The same things were measured in two ways. Each way mixes the same 10 hidden numbers, adds some noise and spreads widely along 6 directions of its own, which tell nothing about the thing.
Some things both ways: the first way, then the second way.
[  7  39 -15  14  34  12 -28  -5 -32 -31  -6 -13 -27  13 -41  25  -2 -18
 -25  27  11  21]
[-19  -9   9  -3   7   5 -17  13 -28  10  29 -12 -10  23  12   7 -10 -44
  -7  13 -23  35  11  -8  25  35]

[  5  18  39 -33  14  37 -34 -11 -13 -45 -16 -43 -14  72  -4  31  51 -12
  11  12  13 -50]
[ 12  -6 -20 -20 -61 -20 -37   1 -38  17 -21   8 -19 -20  -9  -3  57  28
 -44  39  -4 -13  10 -20  24 -38]

[ -5   8   0 -10 -39  -7   9  -1  25 -50 -20  -5  -4  -9  -1  15  -3  11
   4  70   3  12]
[ 41  61  17 -13  30  35   8   1 -55  -8  15 -14 -12  10  -5  25  19 -65
 -27   5 -20  45  45 -40 -13   4]

[-21  43  20  15  24  -9  46 -21  40 -21   2   9  15 -11  16   2  -2  -8
 -14 -25  12 -27]
[-26  11  11  18 -33  19 -27  -2  11  17   4   5  -6   0  27 -16  41   2
   1 -11  23  44  -6  21   5 -22]

[  7  30 -20 -23 -13  40  -3  -6  19 -55   7  11 -18 -13  20 -38  17   3
 -24  24   9  19]
[ 32  63  -4  23   0  55 -34 -44 -38  -3 -51  14  -5  38   9  10  74 -28
 -42  -9  45  24  22  19 -60 -29]

[ 25 -37  27 -34  -1 -26  15   8  46  12   2 -33   0 -26  -1 -16  17  63
   5  68 -11  28]
[-12 -18  15  -4 -33 -21 -27  23 -26  13   7 -30  -5  -6  25 -37  -9  -1
   0  21 -24  40   7 -27  22  19]

[ 35   4  -7 -30   7 -28   8  26  33 -20   8  38  29 -29 -20 -56  14  48
 -30   6 -18  66]
[ -4  22  26  25  29  -1 -31 -16 -16  34  31 -17  11   8  41 -14   0  -1
  -7 -24  40  36 -10  16 -20  18]

[-17  47 -28  20  31  24  23 -23   4 -49  24  14 -21  -9 -18  26 -12   0
 -26  15  -2 -31]
[ 20  35  60  10  11  -9 -10   4  13 -31 -10  18  14  16  25  11  -4  17
 -12  29  22  29 -35  17   2   3]

[ 34  31  -1  21  51  33 -20 -20 -37  -4  42  -9 -37   0 -25  -2  17 -12
 -55 -31  41   7]
[-57  -5   8  -1  -6   9   5  10  40  -3 -29  -7  -1  14 -23 -49  -4 -26
  47 -62  -1 -23  13 -10  63 -25]

[-14  19   1  33  24  -3  27 -43   0   8   3   5   7 -17   8 -16   4  -8
  -2 -45   3  21]
[-10  25   4   8 -18  25  14  -1   1 -18 -39  26  -8  13 -25  -6  47 -22
  -2  -5   2  -2  -1  -5   8 -35]

[-16  30  15  -5 -44  22   5  10   5 -66  -1 -36  -9  25  25  36  15 -30
  20  48  38 -37]
[-20  35  33  14  -8  13  11   5  18  -6 -20  28   0   3  -4   5  34   8
  14 -18  27 -20 -17 -16  23 -31]

[ -2  26  14 -15 -16  16 -21   3  -2 -34 -22 -13 -11  52   4   9  23 -15
  20  21  11 -19]
[ 22 -53 -39  -1   1 -67  -7  -8 -23 -20  -2  -7   2  11   9  25 -19  -6
 -17  18 -42  24  49 -19  50 -28]

[-10  -3  11 -11  15 -11  10  -5  14  -4  -8  27  32   6 -13  23  10  21
  23  -8 -25  -1]
[ 30  16  10   3 -22   3 -28   5 -23 -25 -20  -6   8 -19  23  13  -2   1
 -10  15  -2  55  10  10 -15 -13]

[ 61  -4  -3   4   3  23 -46   2 -33  17  20 -33   3  16 -34  21  39  23
 -14  28  54  12]
[-16   8   3   0   2 -16   5  -4 -20   6 -17 -14  12   9 -15 -15   0 -30
  -6 -22 -16 -16  32 -58  32   2]

[-14  47 -13  -3  16 -23  48 -15  44 -51 -20  42  36   3   6 -20 -11  21
 -20  -7  -1  -5]
[  1  15  28  17 -25  -1 -55 -12  28  11  -3  20  10 -17  27  13  51  25
 -58  25  35  24  -6   6  -9 -16]

[ -6  -4  16 -43   3  44   0  -3  13 -26   1   5 -17   0  20 -18  36  17
  19  30 -22  17]
[ 14  20 -34 -11 -29  21 -57  -3 -75  18 -12  -6 -15   9  36  23  20 -32
 -19 -13 -24  47  39   1 -13   3]

[ 11  32 -13 -11  14  13 -39 -31 -13 -54  -4   2 -16  47 -13  12   9 -12
 -37 -35  17 -39]
[  1  14   5 -11 -14 -13 -12  -6  -8  17  -6 -10  -6  -6 -11   0  22   8
 -14  -8   6 -22  31 -41  38 -21]

[ 27  14 -28 -33  42  40 -33  -3  -8 -38  46 -15 -30 -10   9  -5  12  10
 -59  -4  36 -12]
[ 20 -10 -19  15  22 -26 -14  13 -36  30  37  13 -10 -13  40  66 -28  12
  14 -14 -18  11  20 -15   1  18]

[ 21 -10 -46  -5   7  17 -43 -29   1 -20  -2 -24   9   5 -18  40   5  11
 -19  -9   1 -14]
[ 31  47  37  20  47 -12  36   3 -26  -6  -6   0  18   7   2   6 -24 -13
  11 -12  -3   3  -2 -45 -25  23]

[-10  -2  13  26  26  16  31 -58  14  38  11  -2 -30 -33  24 -19   1   2
  -1 -30   1  15]
[-33 -14 -21  10 -44   4  10   3  16 -19 -34   7  -9  23   2 -14  23 -31
  29 -25 -30  41  35 -10  45 -44]

[  7  10  31 -17 -17 -13 -15  16  -3  -6 -33   0  31  64   8  38  12   1
  33  14  44 -25]
[ 10  34  -1  19 -16 -14  39 -26  34  38  18  18   6 -30 -30  34  40  37
 -14  -4  28  -5  11 -19  -4 -25]

[ 42 -11  14 -11  -9 -12  -6  22 -35   2  25  14  25  28 -13  14  21  38
   1  13  63  11]
[ 65  32 -10  14 -28  32 -49 -14 -43   7 -23  18 -27   6  39  69  39  32
 -25  36  30  38  22  29 -53 -10]

[ 23 -10   6 -32  16   3 -26 -10   1 -26 -13   1  -3  29 -15   6  14  19
 -17 -14  -8   7]
[ 10  14  14  25 -14  -7 -16  -4  -6  34  11  -2  -9  10  42  -9   8  35
  15  -2  25  43 -13  19 -24   9]

[-17  -6  14  33 -29 -73   9  -4 -26  13   0  29  28  13 -15   5  -9   1
  38 -28   0  19]
[ 18  12  12  -1 -55  39 -46   2 -75  -9 -20 -13 -31  40  40  32  23   9
   2  57  24  47   6  21   0  10]

[ 11  22  -6  14  17  20 -19 -28 -15 -21  14 -27 -42   3 -10  22  -2 -16
 -34   4  31 -15]
[-18  30  44  42 -36  23  16 -17  38  -1 -41  21  -5  43   9 -33  51  35
  21  13  59  22 -42  26 -16 -20]

[ 23   4 -17  30  28  26  -2 -40  -2  65 -28  -1   2  16 -13 -30  21  19
  22 -17 -14  53]
[-20  17 -15  15   6 -18  20 -49  -4  24  -3  11  15  40 -32  -4  53 -34
 -53  -2   8  -6  15 -22  13  -8]

Other things, the second way, with their names:
j159: [ 15  30   7  -1  -3  12 -23  -7 -42  20   9 -17  -9   1  18  22  17  -3
  -9  -5  19  14  31 -23   5  -4]
j155: [-42   9  23  17 -41  11 -27  -3   0  27 -26   1   4  23  15 -15  14   7
   5  -1  18  -7  -9 -20   9  32]
j329: [ 42   5  -2   9   3 -17  -7  -9 -26 -21 -13 -11  -4  -1  18  11  16   3
 -10   5   5  34  38 -13   9 -51]
j769: [-16   8 -11 -13   0 -19   1  -1 -18  32  21 -10  -5  48   3  -7 -25 -41
  -4  -6 -51  42  14  -4  24  54]
j758: [-13   3   7 -13 -22   2 -20  25 -10  -2  10  15  -4 -46  -9  37  21 -10
 -22   9 -15 -11  15 -39  40 -19]
j803: [  2  -5   9  24  -6  23 -34  -4 -16  -2 -39 -19 -11  39  28 -58  11 -13
  16  -8  19  44   0  32 -27   0]
j251: [ 18 -13 -10  18 -22  -1 -25   2  12 -12  -8  22 -17   3  32  46  26  11
  -9  14  -4  43  32   6  11 -38]
j471: [ 13  26   8 -10   2  31  -7  12 -32 -46 -86  -1  -3  14 -34 -32   9 -44
  11 -20 -14 -29  23 -27   3 -24]
j808: [ 19  43  14 -15  22   8   4   4 -53  -6  -5   0  -6  17 -11   7  12 -38
 -15  -4 -14  -4  14 -35  14  -2]
j672: [ 42 -16 -23 -14  -2 -28 -13   2 -16 -58 -65  19   5 -29 -38   9  25  -4
 -36  15 -18 -35  29 -18  27 -76]
j114: [-25  56  11   4  20  33  11   6 -10  51  19  15 -16  18  -8 -17  27 -33
  12 -50   0  -7 -11 -11  -9  21]
j952: [  3  -5  10   1   2  -9  -1   8 -10  13  15 -10 -17  13   6   3  -1   3
  11   6  -1   9  16 -17  30   1]
j344: [ 57  33   1  -5   0  18 -20 -18   6 -54 -72 -18  -7  18  -6 -52  50 -38
 -31 -14  -6  59  65  -5  -8 -86]
j91: [  0 -15   4  22  49 -24 -29   3 -28  -2  32 -15  16  22  61  32 -52 -37
  10 -25 -18  58  24   0  10  31]
j937: [ -6   6   1  29  79 -55  44 -23 -18 -19   4 -25  45  20   9 -38 -36 -55
  22 -76 -12  22  24 -35  20 -25]
j435: [ -7  53  40  27  17  -9  65 -20  12  11   4   8  21  14 -24 -21  15   3
  12 -12  28   5 -34 -16 -11   1]
j287: [  4  50  14  16  -1  26  -3 -20 -43  13 -50  -8  17   7 -21 -29  26 -16
 -13 -16  29 -25  -3 -27 -44  15]
j683: [ -5 -23 -36   5 -32  48 -11  28 -21   5   0  -4 -40   1  -3  -8  15 -54
  18   7 -49  75  34  23 -16   8]
j995: [-22  11  26  26  -7 -35  26 -23  36   8  27  23  17  -7  -5  15  51  20
 -33  16  34   7 -13 -23  37 -43]
j297: [-43   1  12   1 -16   6  18  16  24  19 -29   2  -5  -1 -43 -51   1  -3
  35 -27  -3 -45 -16 -17  26   9]
j92: [ 11  70 -21 -53 -16  66  31  20 -64  -9 -59 -37 -16 -17 -85 -37  -5 -84
  35 -56 -53 -23  64 -54   9   1]
j224: [ 30  27  29  36  -7 -15 -26  -8   6  41  14  20 -15  30  64   6  24  57
  -8  20  31  49 -29  22 -44  16]
j288: [ 43  62   3  -9  29   8  24  -7   3   4 -38   9   1  -3 -46 -16  18 -27
 -19 -30 -20 -15  30 -34 -28  -7]
j333: [ 22  70  20   9 -26  39 -26 -24  -7  31 -25  21 -20  35  13   7  60  28
 -16   3  48  14 -12  30 -36  -6]
j386: [-14  19   3 -12 -38  23 -11  11   1  26 -12   7 -19 -10 -27   7  27  -3
  -7   4  -9 -18  16 -27  18   9]
j257: [ 17   0   7  27  14  -8 -22  -7 -12  17  -7  11 -14  48  36 -11   1  21
  10   8  20  29 -27  49 -28  18]
j87: [ -3  -4  -2  44  -6 -43  25 -29  16   2  15  25  36   7  14  53   7  -5
 -40  27 -13  50  11 -26 -11  15]
j314: [ 29  60  27   1  19  34  -1  10   7  -6 -11  17  -8  -6  -5   6  24 -28
 -13 -16  -7  25  14 -13 -25 -10]
j928: [-13  14 -19  11 -18  37  18   4 -18   2 -26  16 -22  28 -11  20  11 -24
  43 -24  -8   7  16   6   7  -5]
j24: [-27  11  -6   6 -22   0   0  -9  21 -15 -23  18  13   2  -6  21  19 -26
  -4 -28 -10  11  29 -19  40 -33]
j634: [  7 -15 -17  12   2 -11 -10  -9   6  -9   9   4   0  10  15  21   2 -23
 -13   2 -16  59  27  21  11 -14]
j215: [  4  17 -10 -16 -13  19 -34  17 -30   7  -9  -8   0 -28   4  28 -23 -21
   6 -23 -24  11  33 -13   5  20]
j726: [ 27  44  30 -13  16   2  -9  -4  21 -18 -48  -2   8  -9 -30 -26  10   9
  -9 -24  21 -32  10 -10   9 -32]
j977: [  5  -1   0  22  16 -10  13   8   8  -2 -13  15 -23  50  30   2  -6   2
  50 -33 -10  19  14   2  22 -19]
j22: [ -9 -18 -19  26  -3 -24 -21 -19 -43  16  30  -6  14 -12  34  51   9 -12
 -24   0   7  30  33 -25  12  -6]
j150: [ 54  19  -6  -4  19  -3  13 -27  -7 -64 -56   2  15 -27 -58   5  46 -21
 -51  12  18 -12  42 -12   4 -91]
j67: [  1  33  26  -4  27  16  18   9  17  11  20   9  -7 -28 -39  14  30 -22
 -21  -9   8 -28  17 -46  21 -18]
j790: [ 26  -9 -19   0   7 -14  40  -4  10 -46 -43 -19   4  -4 -43  -6 -12 -37
  14 -16 -36  15  71 -40  31 -47]
j367: [ 24  37  23  18  35  35 -29  10 -49  18  -1 -12  -7  19  32  -2 -11 -38
  -1  -9  -2  33  13 -13 -54  54]
j768: [-11  -1  14   5 -43 -13   4  13 -16   7   3  -9  -9  15  23   4  -5  11
  21  22 -15  42   3 -19  28  12]
j38: [-30 -25  27  14 -14  -3  -6  16  21  -5 -20 -10  -6  35  11 -20 -34  11
  48   3   7   4 -10   8  35  28]
j141: [ 53  36   5 -20  15  15   2  20 -21 -15  -4   7 -27   7  -7  13   6 -29
 -10  13 -39  40  27  -5  -6  -7]
j595: [-15   4 -18  -5  -8  21 -10  -8 -28  36  13 -14 -25  35  -7  -2   9 -27
   8 -11  -3  17  22  13  15  22]
j691: [ -4  17   7  12   5 -33  25  -3   3  39  29  14  -2   4   3  12   8  17
   3 -11  -3   0  -6 -26  16   5]
j454: [ -4 -20 -10  18 -11 -11 -50   2 -47 -12  12  21   8 -14  45  42  23 -12
 -38  23   2  37  -6  12   3 -17]
j625: [  4  23  10  24  -8  -9  16 -36  26  -3 -25   3  18   3 -15   8  28  20
  -8  -9  44  -2  12  -3   5 -38]
j309: [-33  -1   1  -6 -54  -3 -10  -2 -38  34  23  -6 -17  -5  -8  -5  54  10
 -21  32  16   1  -6 -21  41 -13]
j144: [ 30  15  10  26  55 -15  23  -9 -65  -2  20 -18   4  43  29  -3 -34 -23
  26  -4   4  49 -12  18 -27  27]

Some of these things the first way, each followed by its name:
[ 11  15  30   3 -17   7  52  16  25 -13   5 -34  19  -3  28   0  23  17
  16  53  52  11]
j114
[ 45 -29   5 -19 -25   3 -46  11 -23  -1 -13 -15  10  51 -31  36  26  23
  19  17  13   9]
j159
[ 32  31   5  -4   6   1   0 -15 -16 -62  -4   3  18  48 -24  29  13  14
 -39  -7  56 -29]
j224
[  4   7   1  -3  -9  -4   1 -19 -12 -31 -25  16   0  35  -2   9  -4   3
   2 -12  12  14]
j251
[ 32  26  -2   6  35  18  -8  -9  11   8  39   1   3 -18 -13 -17  28  17
 -38 -16  22  -5]
j150
[ 21 -23  -6 -10  45   9  -7 -18  11  37  11 -50 -21  -7  12  -6   9  23
  -4  -5   1  16]
j297
[-24  16  20 -25  26  42 -35 -18  -6 -32  26 -30 -38  -3  22  35  20 -28
  -7  14  18 -54]
j92
[ 30 -36  19  15 -26 -50  31  -5  28  69   6  -1  31 -23  15 -22   1  53
  22  11  36  32]
j790
[  7  21   6  36  17 -31  52 -25  39  36  15  17  21 -40   4 -38  -1  29
 -14 -13  15  19]
j995
[ 12  21 -30  -5  24  46 -44 -31 -21 -47  25 -33 -29   1  -7  13  22 -19
 -41 -17  13 -16]
j471
[ 16   2   2 -15  25  13  19 -17  25   0  28 -11 -23 -28  21 -34  13  34
 -29  16  19   9]
j691
[ 10  14  14 -43 -34 -21 -18  30  17 -79 -27  -8   0  14  -4 -28  16   0
 -13  40  -7  43]
j803
[  6  20   2   7  48  54   6 -21 -21  12   4  -9 -53   8 -15   5  14  16
   3  57   5  24]
j769
[  2  10  21  -7   1  19   2  15   0 -16   1 -38   9  24   1  51  22   2
  27  49  31 -26]
j758
[ 41   9  -6  -2 -11   8  -7   4  37   0  25  15  29 -51 -12 -56  41  25
 -30 -12  -4  52]
j937
[-10  16  22   7  -1 -35  44 -20  -6 -44 -21  36  23  11 -13  -8  -2  18
  -4  -6   4  32]
j141
[ 40  12   1 -35  13  57 -18  -5  -8 -43   7 -29 -17  25  -5  19  34  27
 -28  54  49 -12]
j288
[ 11  52 -21  22  -3  -8   5  18  -4 -40   8  25  38   6 -22  20   2  -7
 -20   1  37  -3]
j91
[-16   5  -6   3  19  35  -6 -23  -5   9  24 -32 -52 -13  38   4  -3 -21
   1   1  20  -6]
j928
[-25   0  13  27   1 -42  41 -37  31  24   3  -4  11 -15  21  13 -18  14
  17 -13   8 -29]
j768
[  4  12  -5 -13 -21 -22 -52  16 -12 -22 -42  25  48  41 -21   8  18 -16
  22 -25 -10  28]
j22
[ 13  -5  -1  -3 -32 -17 -21  15 -19  -6 -28 -20  24  44  -6  30  11   9
  38  36  27  12]
j155
[ 30  -5  24  16 -46 -33  39   2 -11 -16  22  10  11  -8  13 -43  12  24
  -9   1  58  51]
j977
[ 53 -31  14 -29 -18  22 -29   1   7  -3  12 -27 -18  14 -16   6  35  37
  -8  30  12   8]
j329
